The rows are grouped in 3 different ways at once. Each group adds its own fixed numbers to the row, and there is some noise. The rows also spread widely along 4 directions, which tell nothing about the answers.
(in the rows, 128 means zero)
Known rows, each followed by its group in each grouping:
[154 162 149 130 134 115 134 128 111 175 133 153 140 128 151 132 125 123
 140 204] | (1) Q_161 Q_195
[120 163 112 106 136 124 140 144 179 143 134 163 125 117 169 119 145 157
 133 185] | (2) Q_72 Q_252
[160 151 122 124 169  92 110 122 146 163 171 149 118 134 188 132 142 117
 106 196] | (0) Q_161 Q_252
[174 169 115 140 157 107 103 139 134 167 137 181 119 149 168 139 147 100
 106 179] | (3) Q_894 Q_422
[166 156 146 136 135  97 128  91 143 149 151 159 148 154 157  97 118  74
 143 188] | (1) Q_894 Q_422
[157 156 123 134 137 103  99 133 130 162 150 162 126 161 167 121 142  98
 112 210] | (0) Q_72 Q_195
[144 158  94 120 174 123 119 157 138 163 117 179 109 129 184 158 152 136
 117 192] | (2) Q_894 Q_422
[155 179 128 142 126  97  95  96 168 137 164 177 158 160 185  75 138  97
  93 173] | (3) Q_72 Q_195
[152 187 107 122 127 141 116 168 149 161 126 175 124 122 156 146 166 163
 109 186] | (3) Q_72 Q_195
[150 160 162 131 128  96 148  98 146 149 157 144 151 134 152 105 119  97
 157 188] | (1) Q_894 Q_252
[171 150 105 132 159  84  85 134 132 170 143 173 108 172 174 130 145  72
 105 209] | (0) Q_72 Q_422
[138 176 146 154 158  89 121 110 142 129 158 173 138 168 160  83 124  82
 129 193] | (1) Q_894 Q_252
[170 135 136 127 143  51  98 101 123 179 170 140 130 157 192 124 133  64
 126 205] | (0) Q_72 Q_252
[167 173 121 147 157  96  92 122 124 161 161 176 143 147 200 124 151 104
  94 181] | (3) Q_894 Q_195
[121 166 147 139 147  95 125 133 143 150 129 185 133 170 150  93 118  94
 134 193] | (2) Q_894 Q_252
[157 146 154 131 121  69 107 116 130 178 149 150 128 175 145 108 120  65
 136 210] | (0) Q_72 Q_252
[160 155 120 131 154 118 106 138 136 150 159 166 124 146 174 134 150 114
 107 200] | (0) Q_894 Q_195
[120 163 134 132 139  82 118 108 167 138 148 176 143 170 177  71 118  90
 124 184] | (2) Q_72 Q_252
[158 180 106 122 136 120 106 116 178 134 163 170 147 123 195 109 161 142
  94 168] | (3) Q_72 Q_195

New rows, each followed by its group in each grouping:
[127 162 129 119 127 108 117 106 161 140 145 170 153 147 185  85 128 113
 121 185] | (2) Q_72 Q_195
[169 167 138 145 144  87  96 108 122 166 159 170 151 156 192 113 140  91
 104 179] | (3) Q_894 Q_195
[132 193 117 144 145 129 119 146 147 129 137 186 130 155 148 100 144 125
 114 203] | (1) Q_72 Q_195
[144 160  78 121 189 120 114 153 144 152 131 176 110 125 207 156 160 140
 105 184] | (2) Q_894 Q_422
[147 155 117 126 166 100 112 138 125 176 115 180 117 149 174 128 122 105
 116 194] | (2) Q_161 Q_422
[180 141 118 117 147 111 115 120 146 165 153 148 121 131 170 150 143  99
 125 193] | (0) Q_894 Q_422
[152 166 111 122 139 129 109 168 131 165 131 172 109 146 147 147 157 131
 114 216] | (0) Q_72 Q_195
[129 171 106 128 157 107 103 141 137 149 130 186 130 155 193 110 148 122
 108 196] | (2) Q_72 Q_195
[128 161 135 124 123 104 115  99 165 139 148 173 159 153 186  73 123 102
 121 185] | (2) Q_72 Q_195
[177 137 130 129 155  85  95 104 135 177 157 159 125 157 177 119 124  74
 107 196] | (0) Q_161 Q_422
[145 183 138 144 130  86 108 107 175 138 156 180 140 171 162  71 132  89
 105 174] | (3) Q_72 Q_252
[159 150 126 132 147  70  99 106 155 152 175 155 129 161 184 103 136  77
 112 198] | (0) Q_72 Q_252
[172 150  76 122 170 102  92 138 148 160 152 161 101 146 195 155 164 107
  95 201] | (0) Q_72 Q_422
[150 171  97 130 164 116  92 133 159 129 168 177 121 157 189 108 159 120
  87 199] | (0) Q_72 Q_195
[150 149  92  94 141 125 134 139 163 165 122 156 122 100 188 159 154 154
 135 183] | (2) Q_72 Q_422
[162 164 121 141 167  98 113 117 108 152 162 160 137 133 195 137 148 112
 122 200] | (1) Q_894 Q_195
[165 148 115 106 123 130 119 141 137 172 145 139 124 112 169 163 156 140
 126 201] | (0) Q_72 Q_195
[141 166 151 137 120  88 133  92 155 144 155 155 148 154 153  79 118  83
 146 193] | (1) Q_72 Q_252
[154 161 109 126 147 111  98 125 152 146 163 166 129 148 185 112 151 110
  98 201] | (0) Q_72 Q_195
[143 160  91 114 163 102 107 145 119 169 132 166 122 125 216 149 158 139
 114 199] | (2) Q_72 Q_195
[172 162 146 130 126 107 119 124 144 188 128 165 135 141 145 125 123 103
 117 177] | (3) Q_161 Q_422
[173 167  96 104 128 138 122 156 159 174 122 158 116 104 160 169 162 159
 122 176] | (3) Q_72 Q_422
[155 180 133 133 116 121 112 142 142 166 129 173 136 140 147 119 144 126
 116 187] | (3) Q_72 Q_195
[148 177 140 131 118  98 121 109 183 143 153 166 147 142 159  88 134 115
 114 168] | (3) Q_72 Q_252
[114 178 107 122 150 166 135 174 160 133 118 190 118 126 155 125 151 172
 117 192] | (2) Q_894 Q_195
[156 172 155 128  92 116 122 106 164 153 143 164 160 145 146  87 127 108
 121 174] | (3) Q_72 Q_195
[172 149 144 133 141  87 124  98  99 172 157 139 152 125 193 140 131  99
 147 197] | (1) Q_894 Q_195
[179 157 119 127 124  85 107  99 154 171 145 159 142 143 181 114 138  87
 115 173] | (3) Q_72 Q_422
[158 173 107 132 166 125 129 145 138 147 133 169 116 132 165 146 147 123
 127 196] | (1) Q_894 Q_422
[173 153  79 119 170 109  96 150 145 161 144 163 100 139 187 163 166 117
  99 203] | (0) Q_72 Q_422
[155 148  82  94 154 116 122 132 162 161 134 157 122 104 208 157 160 147
 123 180] | (2) Q_72 Q_422
[171 161 123 125 153  94 117 125 138 170 159 149 129 116 191 152 152 130
 123 171] | (3) Q_894 Q_252
[166 159 127 115 139 132 145 135 118 167 143 135 141  89 175 169 155 154
 152 197] | (1) Q_894 Q_195
[148 152  95 113 155 100 111 134 142 168 125 170 120 140 196 136 145 114
 122 191] | (2) Q_72 Q_422
[137 187 102 150 161 107 102 129 140 127 153 187 133 158 184  95 150 107
 104 202] | (1) Q_72 Q_195
[157 157 119 125 148 138 116 160 128 162 141 165 116 136 154 157 154 133
 115 204] | (0) Q_894 Q_195
